Each cloud of rows lies close to a flat space through zero, with a little noise off it, and is much wider in some directions of that space than in others. After each cloud: how many dimensions does that space have?
(in the rows, 128 means zero)

[[129 136 104 120 117 133 121 141 131 133 135 131 114 103 130 117 144 144
  140 100 120 144 118 123 124]
 [118 167 132 134 112 136 128 131 128 151 121 137 158 129 145 131 153 148
  131 128  85 118 115 161 128]
 [134 127 125 123 138 134 127 130 116 152 137 112 156 121 110 123 121 128
  132 140 125 130 125 125 131]
 [121 127 126 145 128 103 125 134 112 129 110 120 136 116 111 131 121 132
  133 156 121 138 142 122 126]
 [132 148 154 142 135 152 104 123 128 130 164 117 134 159 111 119 152 137
  104 137 108 128 120 123 105]
 [120 115 132 136 137 130 159 130 139 157 103 132 159 114 140 139 112 121
  132 128 145  93 136 159 150]
 [132 146 129 102 116 138 127 123 131 130 142 136 138 142 144 131 135 129
  134 124 117 128 110 135 131]
 [115 112 109 133 126 123 161 153 140 187 106 130 175  57 123 134 114 137
  150 127 156 103 138 157 154]
 [121 137 117 122 111 121 118 160 147 123 134 134 103 109 141 119 135 144
  151 128 136 146 108 106 111]
 [131 126 125 101 143 128 138 151 133 149 129 128 148 116 140 127 116 121
  158 130 148 123 118 118 130]
 [135 102 117 127 132 114 114 142 124 113 143 102 103 121  97 115 103 124
  134 153 154 160 125  77 113]
 [123 155 112 107 127 147 150 146 142 172 111 149 162 100 169 129 147 141
  156  87 111 102 112 169 144]
 [128  87 131 149 127 104 124 123 130  88 125 112  85 135 104 128  94 114
  113 157 164 144 144  91 123]
 [121 124 101 125 118 126 141 146 138 157 118 135 139  74 130 126 133 143
  144 106 137 125 129 143 141]
 [125 153 125 113 110 141 130 114 132 131 130 157 134 123 152 137 160 137
  124  93 105 118 126 164 137]
 [142  86 122 122 159 118 123 141 123 106 134 104  94 131 106 115  95 106
  137 135 172 148 135  73 117]
 [133  89 122 153 143 107 121 130 111 117 126  96 113 113  77 119  98 120
  119 159 154 151 150  89 122]
 [125 128 117 105 121 122 138 146 143 131 121 143 123 113 156 132 124 127
  154 116 144 126 118 127 132]
 [119 116 100 135 119 117 147 145 131 157 102 125 143  79 126 127 115 139
  146 124 134 127 133 142 145]
 [137 110 132 111 147 122 130 127 121 115 131 127 120 135 126 131 115 108
  134 129 155 130 137 108 129]
 [144 105 136 102 150 143 137 102 129 103 135 132 111 166 143 133 113  95
  119 104 152 115 131 123 138]
 [131 104 129 139 140 123 121 147 134 127 139 102 115 125 102 116 103 124
  131 154 156 141 124  90 114]
 [143  71 126 135 164 125 138 121 121 118 126  93 115 138  95 119  78  97
  119 142 175 129 143  92 135]
 [119 129 121 147 125 113 120 151 131 121 115 126 107 111 125 121 132 141
  138 134 126 142 131 112 114]
 [131 127 134 125 153 148 155 121 122 181 116 122 192 120 128 133 119 118
  129 123 127  90 134 165 154]
 [135 137 130 107 127 132 121 119 123 112 137 137 118 149 140 130 136 122
  128 117 121 133 123 124 125]
 [120 129 112 131 109  93 117 144 121 103 111 135  99 106 128 129 128 137
  146 141 126 158 134 106 119]
 [109 136 107 108 106 101 152 174 145 173 103 145 164  60 151 139 118 144
  181 143 150 121 118 140 142]]
 : 9

[[ 89 150  79  89  95 115 160 125 152 135  65 172 148 133 102 145 122 115
  140 178 119 126  86 114  93]
 [140 112 124  85 153 130  65 107 129 172 139 134 101 133 163 149 139 105
  113  97 105 152 160 151 119]
 [148 124 162 124 163 115 139 143 147 117 154  70  32 153 176 120 131 107
  129 100  98 124 103 161  63]
 [ 76 115 159 110  91  93 127 164  99 122 107 148 132 144 151 120 139  78
  125  99 146 137 105 122 140]
 [140 189 108 168 110 132 161 148  70 136 166 162  97  74 208 105 113 127
  119 172 121  65  86 117 159]
 [149 167 167 146 143 137 129 125 138 192 152 128 109 112 111  96 110 162
   99 137 151  72 112 112  68]
 [160  97 168 143 130 159 102  92 116 127 148 155 145 135 113 105 104 102
  113  82 134 194 104 108 154]
 [137 108 148 108 158 185 110 115 114 117 112  98 120 150 100 121 166 136
   82  88 117 142 120 103 166]
 [122 167 145 123 143  93 185 128 136 159 119 147  52 130 135 170 113  84
  122  98 150 124 130 114 129]
 [156 100 138 133 127 158 162 167  92 154 151 146  95  99 134 102 157 126
  192 132 126 115 116 171 112]
 [138 142  98  98  64  90 123 127 149 108  98 127 123 145 170 139 151  98
  147 125  56 131 190 109 121]
 [117  86 103 122 144 153 110  94 138  57 109 170  98  99  71 131 126 149
  126 155 152 162 122 112 105]
 [ 84 151 143 134 135 134 146 131 154 163 156 116 128 117 135 158 178 142
  164 158 163  66 109 128  89]
 [162 157 129 122 151 163 162  56 204 163 132 152 106 156 141 140 100 119
  130 135 123 120 157 128 131]
 [127 133 106 160  94 120 148  88 143 119 131 104 116  96 134 150 129 144
  143 136 141 100  90 137 109]
 [143  61 116 100 116 115  95 155 109 160 183 175 103 125 159 113  76  95
  159 125 143 163 117 101 148]
 [141  83 157 121 131 135 143 115 103 129 125  68  77  76 174 128 130 149
  126 141 194 118  86  62 162]
 [ 60 141  86 143 172 131 175 120 133 188 133 187 105  74 108 110 151  74
  127 125 162 153 140  77 110]
 [131 112 164 106 143 130 117 102 136 153 134 101 120 106  92 107 110 141
  104 139 130  86 143 173 151]
 [128 174 133 169 107 118 148 132 145 112  85 131 143 141 153 112 149 173
  127 134 150 106 206 101  86]
 [ 88 108 102 132 118 122 115 108 102 104  92 169 149 153 105 109 147 134
  141  77 164 128 162 130 123]
 [116 103 159 104  99  91 178 135  95 108 102 104 152 147 164 168  55 134
  106 168  74  93 124 113 115]
 [132 129 173 134 155 110 115  89 116 116 126 109 144 130 154  86 139 121
  174 124 130 171 142 147 118]
 [146 101 109 103  95 103 127 169 132 112 117 161 132 124  71 114 148  80
  156  83 138 136 125 121  88]
 [121 132  75 128  85 117 129 126 182 168 142 145 156  89 158 116 114 111
  154 173 144  98 131 168 118]
 [106 150  96 107 160 121  98 107 151 113 145 114 178 114 110 133 166 100
  111 121 131  90 148 120 141]
 [154 121 133 138 148 110 121 115 106 126 128  84 162 104 129 123 140 108
  122  83 153 140 110 100 109]
 [125 130 102 116 110 104 105 109 142  98 139  71 179 162  46  85 137 145
  166 120  92 102 111 175 164]]
 : 22

[[135 146 141 136 138 129 160  93 143 123 133  85 105 110 102 120 100 111
  153 134 106 115 124 111 127]
 [123 156 135 121 111 118 127 216 112 147 119 156 155 112 157 156 147 145
   86 136 160 173  87 130 128]
 [114 110 171  74 141 149 107  75 121 134  68 148 155 184 179 132 121 162
  130 100  99  55  84 155 118]
 [171 164 143 164 124 119 157 173 145 125 157  98 112  63 106 140 118 119
  121 119 147 154 119 130 158]
 [142 126 156  97 151 134 116 112 115 121 106 142 132 145 144 150 113 149
  126 108 131  90  92 142 128]
 [100 107 136 154 123 106 169 143 140 120 113 109 131  95 112 110  97 151
  102  87 116 136 135 141 137]
 [ 97  94 128 130 110 139 124  43 156 127 120 104 121 160 126  89 144 101
  165 136  85  88 170 127 128]
 [120 114 138 139  96 120 119 145 142 135 130 137 142 121 138 122 160 129
  119 117 122 127 136 154 145]
 [ 85 119 119 146 120 129 158 120 138 134 101 108 134 129 130 101 113 129
  118 130 110 150 145 110 121]
 [112 120 153 144 125 114 159 184 129 126  83 136 135 105 144 148 110 156
   70  94 160 166 108 124 151]
 [ 80 101 106 103 127 123 112  76 125 134 127 135 148 168 122  89 130 138
  155 133  75  87 142 146  87]
 [203 176 117 161 124 144 106 208 126 138 176 148 135  85 144 155 155 130
  117 131 171 166 120 145 158]
 [140 107 135 189 117 117 164 143 158 113 134  96 107  75 106 116 111 132
  108  84 140 148 165 138 173]
 [ 47 119 117  92 125 115 136 126 110 144  85 140 159 170 143 111 122 143
  113 151 100 136 107 111  80]
 [116 119 116 137 118 105 132 159 124 123 146 136 126 110 107 127 132 130
  114 123 134 145 140 136 126]
 [114 116 128 110 147 130 132  96 118 122 107 126 123 146 126 128 105 133
  130 124 124 111 125 116 115]
 [173 195 124 177  97 139 143 199 153 149 175 103 130  67 131 131 158  98
  131 159 146 187 125 121 154]
 [127 121 107 142 131 132 126 150 122 130 126 139 133 128 132 128 129 134
  112 126 145 154 143 124 131]
 [ 96  94 159 115 154 107 167 103 126 112  80 113 132 126 118 120  63 176
  104  66 104  90 103 146 122]
 [163 117 168 115 123 118 115 120 132 107 129 137  96 124 118 167 144 108
  125 114 166 109 124 129 165]
 [128 139 137 141 105 135 122 178 134 147 122 144 160 113 161 126 148 150
  104 116 128 146 112 152 136]
 [ 43  71 112 135 130 117 157 115 125 130  69 132 158 149 139  88  90 176
   93  87  93 131 143 136 102]
 [111 102 127 105 116 127  97 136 115 129 112 169 144 161 154 138 155 141
  110 124 141 125 128 138 127]
 [134 146 115 170 126 111 166 166 135 118 147 100  99  83  93 133 114 101
  115 141 158 188 148  91 143]
 [ 56  86 128 157 127  95 199 129 139 113  83  95 123 108  99  99  71 150
   88  88 114 158 144 113 127]
 [123 123 149 123 107 106 130 157 129 124 124 137 119 118 120 148 147 118
  106 128 154 145 123 124 145]
 [107 150 122 168 136 113 192 175 133 126 118  89 118  78 105 124  81 131
   99 123 140 190 124  93 132]
 [161 121 140 156 115 143 118 131 145 127 136 128 128 113 140 127 146 131
  127 105 136 120 144 152 161]]
 : 8

[[130 133  80 139  91 139 163 102  92  96 104  50 131  63 174 130 211 177
  154 128  99 111  81 206  98]
 [159 102 111  76 102 157 156 140 132 143 171 174 148 103 128 120 146  81
  107 158 146 149 144 179 128]
 [151 118 151  97 111 184 132 144 152 110 118 119 163  81 126 118 124 153
   87 104 103 114 127 171 105]
 [138 105 119 147 121 114 129 143 148 120 148  84 172 103 147 121 137 135
  118 132 152 122 137 163 146]
 [112 160 138 171 179  78 102  79 136  44  74  85 113 202 157 114 116 175
  163  97 145 120 136 118  86]
 [ 99  97  48 103  84 165 144  84  93 143 112 105 118 127 134 151 120 102
  115 102 149 125 146 162 119]
 [127 146 133  71 125 134 122 103  78 149 194 135 119 121 103 134 114 101
  105 100 140 121  76 167 124]
 [147 139 173 147 200 103 129 116 110  80 116 125 135 157 116 151 173 114
  110 141 145 186 143 110 103]
 [119  79 117 161 134 110 108 144 139 172 136 158 154 158 157 147 124 163
  146 134  98 143 176  97 100]
 [133 119 119 124 124 123  96 125 184 141 121 182 128 142 121 136  71 138
  126 133 105 154 140 116 130]
 [153 115  85 116 101 156 152 156 128 146 108 184  62  90 110  83 133 151
  170 161  93 114  86  92 104]
 [145  93 128 131 160 112  89 226 189 156 137 133 113 154 120 138 116 145
  162 137 128 133 158 151 121]
 [129  87  99 109  73 194 143 148 157 157 116 133 100 132 151 151 130 145
  101  91 117 115 138 151 163]
 [ 90 144 186 188 176 133 174 109 143  56  87  98 129 130 144 160 157 121
  132 125 180 123 159  68 162]
 [141  65 126 113 138 143 126 140 160 147 134 170 123 108 163 140 105 124
  143 110 132  86 124 129 105]
 [141 131 169 128 128 118 130 113 142 105 109 172 135 115 127 120 123 110
  139 129  91 128 136  99 118]
 [150 114  80  99 105 166 149 140 118 160 163 128 129 126 158 144 134 114
  135  95 137 160 171 138 139]
 [142 102  85 116 135 102 142 161 109 153 182  87 129 143 132 118 142 120
  135 141  82 164 103 152  94]
 [100 108 156 159 114 200 130 175 171 155  96 125  83  96 132 100 139 146
   96 103 200 116 124  92 155]
 [178 136 124 116 128 141 180 171 125 142 121 137  98 134 102 104  97 137
  122 116 113 176 126 126  78]
 [ 91 107 185 147 137 151 125  85 132 102 141 169 142 101 109 107  89 107
  134  94 156  67 124  42 144]
 [120  78 148 123  85 130 113 185 129 153  96 151 146 111 113 120 111 139
  115 131 104 139 111 134 140]
 [165 124 195  80 166 120 147 152 157 102 138 151 172 112  64 108 113  90
  119 156  96 161 108 126 110]
 [160 119 105 123 105 142 133 153 100 162 172 122 108 116 115  86 145 113
  142 133 135 120  78 160 123]
 [112 120  70 116 100 154 146  93 155 158  77 121 124 128 149 116 126 144
  152 151 129 104 125 114 142]
 [ 93 129 162 121 118 135 144  46 115 113  79 136 105 120 124 173 122  88
   76  65 212 111 165 120 143]
 [115 116 158 168 116 125 105 157 126 139 140 160  76 105 100 111 138 121
  177 107  99  92 121  97 110]
 [154 105 166 125 177 115 114 192 136 139 196 132 146 185  85  95 138 127
  114 133 178 174 153 121 127]]
 : 23

[[119 134 112 124 123  78 170  92 114 173 127 160 161 121 165 102 122 153
  180 118 137 104 141 116 159]
 [ 86 139 130 100 128 121 105 142 116 109 116 169 156 132  46 147 132 159
  156  97 141 109 139  90 130]
 [ 95 112 159 119 111 144 165 110 135 117 166 148 143 143 100 115 145 117
  101 157 122 108 132 212 128]
 [148 136  93 112 109 100 107 126 116  88 146 121  97 165 116 175 140 124
  128 124 144 151  87 103 156]
 [106 153 125 128 144 115 164 100 116 132 135 127 142 138 144 123 131 120
  152 171 105 123 142 152  97]
 [136  71 131 103 125 131  66 146 180 119 222  99 107 127 122 158 207  94
   70 143  98  92  65 168 114]
 [132 150 129 117 125 109 139 183  97 103 144 135  91 161  85 116 115 144
  158  97 174 173 184 115 106]
 [119  99 100 110 144 129 123 108 180 164 111 133  89  98 149 154 154 141
  115 108 151  85  94 115 170]
 [114 120 170 123 115 114 131 130 157 139 136 130 150 120 108 126 131 132
   88 130 170 108  93 151 147]
 [124 117 126 116 137 145 118 126 132 110 148 123 145 141 170 117 124 134
  109 110 146 133 150 131 109]
 [126 136 145 188 144 131 133 154 144 121 170 137  98 122 128 102 139 106
  144 139 111 162 105 138 131]
 [ 94 113 114 156 134  86 133 130 124 124 111 105 161  97 137 132 116 142
  141 138 122 134 107  97 128]
 [109 144  99 105 132 138  84 117 130  95 176 142  83 125 138 125 153 139
  135 135 134 112 181  90 127]
 [159 122 151 142 118 127 155 127 116 137 180 131 156 103 111  88 113 103
   92 133 102 132  75 113  93]
 [164 107 147 135 115 121  82 139  95 105 166 166 130 152  86 155 114  87
  108  90 104 143 187 184 130]
 [112 119 124 156 154 128 147 148  85 102 101 104 126 145 194 158 117 137
   96 150 154 141  98 130 134]
 [154 127  93  85 137 125 135 112  73 150 140 135 116 181  81 101 111 119
  147  92 105 143 122 147 158]
 [158 133 134 137 144 104 141 131 157 119 129 136 142 110 134 113  84 143
   51 125 167 193  88 105 139]
 [136 118 138 172 155 130 142 117  76 126  70  94 119 106 143 117 109 136
  162 127 132 142 150 108 168]
 [150  83 148 130 187 121 143 130  97 131 113 176 188 136 149 122 145 184
   91 116 142 151 178 177 149]
 [160 162 155 131 118 117  83 167 104 124 105 123 128 113 124 118  86 104
   91 121 113 150 102 146 119]
 [ 97 123 101 159 101 111 145 109 144 166 148 129 130 134 161 106 169 126
  172 111 140  74 100 129 139]
 [138 148 178  56 116 169  85 114 126 115 115 166 144 130  88 136 162 103
  155 118  81  69 154 193 130]
 [125 120 140 134 136  83 122 123 156 141 166 108 168 128 116 155  93 127
  150 107 146 161 139 119  69]
 [148 120 124  95 116 148 114 105  87 121 135 124 118 146 148 160 134 186
  156 152 126 133 139 148 120]
 [131 141 122 146  94 139 105 105 138 120 100  99 129 105 124 119 132 112
  117 115 129 105 108 135 105]
 [136 172 177 162 170 178 140 130 102 149  89 134 102 145 124 119 125 112
  132 126 161 115 152 150 109]
 [162 143 154 135 113 174  79 148 153 137 123  97 109 134 113 153 111  80
  140 153  80 143 146  98 121]]
 : 22
